The rows come from 4 hidden closed curves, with some noise, and rows from the same curve form a group. Each curve winds through 8 dimensions. The rows are also pushed far along 5 directions, which tell nothing about the answers.
In the rows, zero is written as 128.
Known rows, each followed by its group:
[113 148  83 117 131 109 125 121 122 126 126 163 135 157 107 123 123 133
 114 142 177 137 100]
zamu
[ 69 160 111 115 139  68 121 136 146 124 111 145 103 155 161 116 228 130
 122 153 121 101  95]
tugaf
[130 119 170 109 149 134 147  94 114 152 117 107 163 113  95 134  99 135
 120 142 166 124 132]
dusu
[127 144 150 115 160 126 161 102 128 141  94 119 141 138 107 123 125 122
 146 140 172 124 128]
dusu
[ 69 139  88 137 100 101 117 154 154 157 148 125 102 130 172  97 162 103
 146 113  92 116 130]
zamu
[149 142  87 141  94 132 119 152 139  92 132 160 106 152 138 125 108 143
 134  87 147 128 130]
tugaf
[154 122 136 126 126 153 140 106 112 141 112 121 146 105 105 151  90 117
 128 103 139 125 135]
dusu
[124 143 126 139 131 118 135 148 144 113 130 127 138 131  89 134 107 155
 133 141 137 132 126]
dusu
[ 92 168 100 111 146  83 136 132 152 130 126 152 138 158 120 114 137 160
 115 162 165 133 104]
zamu
[162 139 153 119 153 151 114 116 130 126 114 116 152 139 103 128  80 147
 121 145 169 141 143]
dusu
[136 137  32 122  82 131 120 143 131 151 144 198 117 123 151 115 120 109
 131  84 130 139  99]
zamu
[144 108 162 104 152 135 131 106  98 146 147 111 129  98 117 127 156 109
 117 156 116 126 137]
tugaf
[130 104 165 118 133 133 154 128 138 139 134 124 150 114 128 120 111 155
 134 149 130 140 127]
zamu
[162  68  72 156 115 178  76 102  66 161 130 158 103 113 156 124 162   4
 144  93  84 140 105]
tugaf
[106 157 119 134 137 113 145 123 154 138 105 122 144 149 138 125 103 141
 128 120 142 130 129]
sogo
[149 133 119 108 168 131 152  87 100 128 105 140 109 149 137 128 168  85
 136 146 158 134 118]
tugaf
[153 106 141 163 127 158 119 118 101 101 105 117 127 131  92 151 105 101
 146 108 133 126 131]
tugaf
[129 129 155 123 140 117 147 155 142 121 141 124 142 121 122 127 146 178
 105 152 104 133 129]
tugaf
[161 102 218 117 142 161 102 145 127 125 161  85 163 102  91 109  82 181
 113 171 133 139 167]
sogo
[ 96 178  38 102 114  97 144 116 145 155 105 192 112 158 166 105 150 110
 138 105 170 126  92]
zamu
[115 168 166  58 171  82 167 122 171 131 122 116 132 132 126 149 148 203
 117 214 161 125 118]
zamu
[173  75 230 142 153 166 121  96 102  77  93  69 106 143 150 154 145 111
 146 129 125 111 160]
sogo
[137 123 152 116 156 132 132 158 144 149 148 109 152 114  99 132 124 168
 109 182 109 149 131]
tugaf
[166  79 170 149 122 180 140 130 111 130 131  85 118 110 131 138 105  97
 155 105 102 133 165]
dusu
[151 123 114 137 146 145 127 112 107 130 118 140 142 131  74 131  99 102
 145 141 167 144 114]
dusu
[150  86 157 115 134 140  97 134 123 162 159 122 183  99  82 130  83 157
  98 161 145 140 115]
sogo
[ 96 101 112 144 104 129 131 139 120 166 141 140 134 117 134  90 148  93
 145 101 122 123 117]
dusu
[138 112 142 140 119 157  95 108  99 138 156 110 155 100  75 114  55 105
 131 128 149 139 150]
sogo
[134 133 100 168 100 133 144 118 122  72 108 131  83 159 149 140 114  91
 168  67 134 120 143]
dusu
[136 132 122 107 165 141 121 133 136 172 118 131 141 148 136 100 144 121
 124 167 148 150 121]
sogo
[114  62 181 168  70 137  99 126 121  81 164  80  98 132 189 114 104 110
 147  70 102 106 174]
sogo
[125 121 161 126 117 121 142 112 130 106 132 117 145 109 106 151  85 161
 124 130 137 123 131]
zamu
[107 171 149 101 160  93 152 140 190 159 116 126 173 133 138 111 111 203
 112 169 144 136 121]
sogo
[125 116 142 129 112 134  99 146 130 138 144 111 142 115 110 131 111 142
 112 122 128 118 137]
sogo
[122 141 176 127 144 117 150 125 169 114 104  90 122 147 181 131 124 160
 139 129 117 121 155]
sogo
[155 112  67 144 101 146 101 114  83 100 141 176 118 153 101 124  99  92
 123  95 180 140 110]
tugaf
[122 153 108 120 133 103 156 113 129 105 105 147 112 148 117 141 144 128
 142 122 167 116 112]
dusu
[ 99 111 194 115 135 109  88 143 149 160 175  96 187  85 102 105  98 188
  93 186 107 131 134]
tugaf
[144 119 129 119 144 119 120  97 118 100 104 136  79 150 179 138 190  85
 155 137 128 116 115]
tugaf
[ 81  89 138 145 112 117  91 130 132 153 164  96 134 124 155 105 121 104
 124 135 103 128 135]
sogo
[123 118 149 133 112 126 133 135 131  87 127 107  99 160 166 133 139 144
 123 106 131 115 150]
dusu
[119 101 133 128  83 140 117 135 111 122 163 117 114 114 119 118 104 119
 137 100 142 116 147]
zamu
[126  99 128 175  85 140  96 104 111  78 119 119  91 140 192 140 120  82
 146  59  90 111 144]
zamu
[164  54 149 147  94 183 128 132  88 132 155 112 121 113 132 120 105  93
 136  83 122 133 153]
dusu
[138 105 186 132 146 144 125  98 123 130 105  81 134 128 136 139 112 110
 143 125 140 115 151]
sogo
[101 105 149 131 122 123 145 121 119 142 130 114 128 130 137 110 146 112
 138 118 136 116 130]
dusu
[167 115 104 128 117 148 104 112 109 117 119 142 114 129 130 152 118  99
 130 102 142 124 123]
sogo
[112 136 131 125 116 107 100 124 151 120 147 127 113 115 181 115 134 132
 134 136  90 126 136]
sogo
[112 124 164 114 101 123 143 142 136 101 150  89 103 129 128 131 114 156
 138 120 142 108 164]
zamu
[122 133 123 134 137 125 153 124 119 117 119 133 120 157 131 110 143 121
 133 122 152 133 131]
tugaf
[128 104 176 190  72 144 119 128 128  53 143  72  95 128 157 132  68 119
 163  45 100 104 197]
zamu
[150 134 162 106 162 123 121 112 137 128  98 134 143 130 134 138 152 151
 120 160 140 122 111]
sogo
[129 126  74 138 114 135  82 120 100 135 115 159 108 133 129 135 160  71
 131 103 128 118 101]
dusu
[ 75 116 126 140 107 104 123 154 163 157 176 108 150 108 145 103  93 148
 124 144  85 143 135]
zamu
[129 102 161 135 137 134 123 118 106 122 117 111 118 120 108 136 161  99
 148 136 128 112 123]
dusu
[145  94 130 126 130 144 119 136 116 146 145 148 152 114 108 120 122 130
 122 149 128 146 107]
zamu
[143 133 107  97 149 116 115 100 122 141 130 149 114 126 145 129 156 101
 132 158 137 133 109]
tugaf
[144 151  93 144 124 143 110 123 114 100 117 131 136 154  73 152  59 130
 117 112 178 137 132]
tugaf
[104 138 120 113 132 109 137 160 155 137 137 126 127 134 132 135 149 163
 113 162 110 133 117]
zamu
[132 153 105 130  98 119 113 136 126  92 136 152 117 147 146 123 123 155
 100  88 141 117 135]
tugaf

New rows. What belongs after each?
[ 97 125 164 133 107 104 143 122 150 102 127 102 116 113 159 150 124 151
 139 116  92 107 140]
zamu
[138 134  56 163 108 136 121 105 103 103  95 169  88 157 139 133 142  48
 169  70 142 122 108]
dusu
[156 127 127 117 134 155 153  95 112 119 106 139 135 149 116 128  79 122
 139 115 190 141 134]
zamu
[146 101 131  84 148 127 119 104 113 176 143 146 143 100 120 123 153 108
 125 172 147 133 100]
dusu
[169 108 169 129 124 149 123 124 124  88 128  92 113 130 128 165  98 144
 128 118 133 120 157]
sogo
[149  83 164  97 158 155 105  83 101 163 122 114 134 119 147 123 141  87
 135 173 138 138 120]
zamu
[140 122 139 107 122 144 110 121 128 141 135 123 125 127 148 114 115 127
 130 128 146 127 141]
zamu
[100 130 113 161 102 108 141 144 150 100 132 123  98 137 158 125 133 117
 162  98  99 120 137]
dusu
[123 156 120 133 156 111 155 129 140  99  95 134 123 170 124 143 146 149
 125 146 144 135 115]
tugaf
[113 133 128 129 123 116 149 113 138  99 124 121 113 159 158 125 105 135
 138 120 151 132 141]
zamu
[146  89  77 187  65 167  67 129 102 104 165 154 137 135 134 109  30  95
 124  53 129 151 139]
dusu
[112 109 114 138 107 123 110 134 111 121 134 149 123 132 123 121 153 117
 125 118 130 119 108]
zamu
[111  68 160 152  86 135 120 116 107 115 164  94 129 108 148 136  93 114
 121  92  99 119 149]
dusu
[170 104 107 123 105 149 132  97  91 109 117 159 102 129 140 143 132  86
 143  80 157 116 119]
dusu
[103 107 122 111 104 112 130 156 160 163 161 125 104  95 187 114 170 125
 149 139  64 125 126]
zamu
[117 158 139 121 148 101 166 104 149  92  90 123 106 169 165 134 140 140
 147 132 156 121 132]
zamu
[193 138 141 119 138 159 107 111 108  86 121 135 132 155  94 131  71 147
 119 123 203 137 149]
zamu
[204 133 127 131 129 164 162 108 109  62  96 129 100 154 115 180  83 132
 140  91 167 132 150]
dusu
[125 111 157 122 138 127  99  94  96 136 141 113 142  99 103 134 128 103
 115 144 125 118 127]
tugaf
[133 102 131 113 137 146  99 127 120 157 152 105 100 120 154 108 158  78
 149 156 108 135 141]
sogo
[ 57 188  96 114 112  43 175 160 193 116 128 152 111 141 163 121 172 187
 132 129 118 106 108]
dusu
[152 159 109 148 119 146 112 119 118 105  90 154 140 147  97 131  90 130
 127  82 173 121 126]
dusu
[184 128 186  99 160 165 146  89  89  98  92  77 115 135  78 189 111 125
 122 136 180 110 159]
dusu
[122  90  48 167  83 143  78 146 103 151 163 189 151 121  97  98  94  86
 128  98 134 152  87]
tugaf
[ 90  65 145 120 108 113 108 103 114 168 165 100 102  89 187 119 177  60
 151 133  73 108 126]
dusu
[151 131  96 132 106 143 118 119 118 121 146 139 117 119 120 127  83 105
 144 103 142 137 140]
sogo
[145 119 128 121 119 139 142 104 102 128 103 133 124 116 122 161 135 110
 122  95 135 108 121]
dusu
[132 132  79 195  73 158 141 119 102  63 105 134  77 172 157 127  92  68
 167  13 135 120 162]
sogo
[133 148 106 127 128 124 146 149 147 124 125 123 118 125 119 159 122 146
 128 128 111 130 130]
dusu
[119  76 167 145  98 137 116 106 114 117 150 104 130  94 139 140  98 112
 142 114  96 121 138]
zamu
[121 145 119 125 115 126 129 109 127 134 109 132 125 114 124 139 119 111
 146 105 134 112 126]
zamu
[107 117 143 133 164 125 127 102 112 152 110 116 139 135 116 114 153  88
 141 161 137 132 114]
tugaf
[109 137 103 151 109 103 108 134 145 115 124 154 128 122 145 131 136 128
 135 112  97 120 105]
dusu
[121 110 144 133 129 118  89 122 137 120 133 119 109 133 185 119 162 110
 133 138  93 122 129]
zamu
[149 141 135 139 112 126 145 152 143  85 128 143 126 143 117 126 109 175
 130 105 149 126 140]
zamu
[162 110 176 129 170 151 131  75  98 118  78 111 102 136 135 127 171  59
 180 135 150 114 134]
zamu
[150 133 156 114 159 142 141 131 125 102 112  97 120 153 103 161 124 153
 118 165 148 135 140]
zamu
[125 147 119  84 136 104 149 106 138 124 115 141 106 133 145 149 150 138
 135 152 152 120 111]
zamu
[131  91 125 141  98 132 117 110 104 139 120 152 120  99 153 128 164  82
 146  83 100 105 107]
dusu
[153 134 118 126 115 126 155 134 138 102 126 140 124 123 123 163 102 160
 121 110 126 131 127]
dusu
[119 145 100 132 123 104 116 119 136 150 137 176 170 103  94 102  99 135
 130 129 153 133  95]
zamu
[157 142 165 109 146 137 145  88 112 104  87 108  98 123 114 157 141 103
 165 123 161 102 143]
zamu
[129 187  89  97 147  81 153 117 157 123  99 189 135 137 120 134 149 161
 131 146 167 124  84]
zamu
[135  98 162 135 111 134 128 121 117 134 132 131 152  93 115 130 119 136
 126 108 119 115 122]
dusu
[136  62 211 128 152 154 133 109 100 125 151  62 140 125 103 132 103 121
 129 170 140 139 156]
dusu
[101 140 129 126 116 110  98 149 136 137 168 152 163 114 100  81 110 169
 108 154 137 138 119]
sogo
[126 120 120 116 134 122 110 100 119 148 110 148 125 143 153 105 157  90
 143 120 166 116 111]
sogo
[134 166 111 131 101 108 142 165 167  70 128 143 101 161 148 135 114 189
 131 100 144 121 141]
tugaf
[139 129 129 138 149 138  87 115 113 148 133 132 166 121  77 110  93 113
 122 147 157 140 121]
zamu
[125 104 107  97 130 145  99 112 106 211 138 174 188  88  89 102 115 114
 108 158 153 144  80]
zamu
[143 118 172 144 139 153 125 140 124 113 110 110 138 141 121 118 128 144
 126 126 133 129 144]
sogo
[159 127 133 122 124 132 110 121 127  99 136 138 115 138 135 125 117 135
 133 126 153 128 137]
zamu
[126 137 155 119 154 134 142 123 134 115 116  82 113 147 122 151 120 133
 134 154 136 130 152]
zamu
[161 116 167 123 168 158 152 127 128 135 119  97 144 137  96 130  99 136
 139 164 153 151 147]
dusu
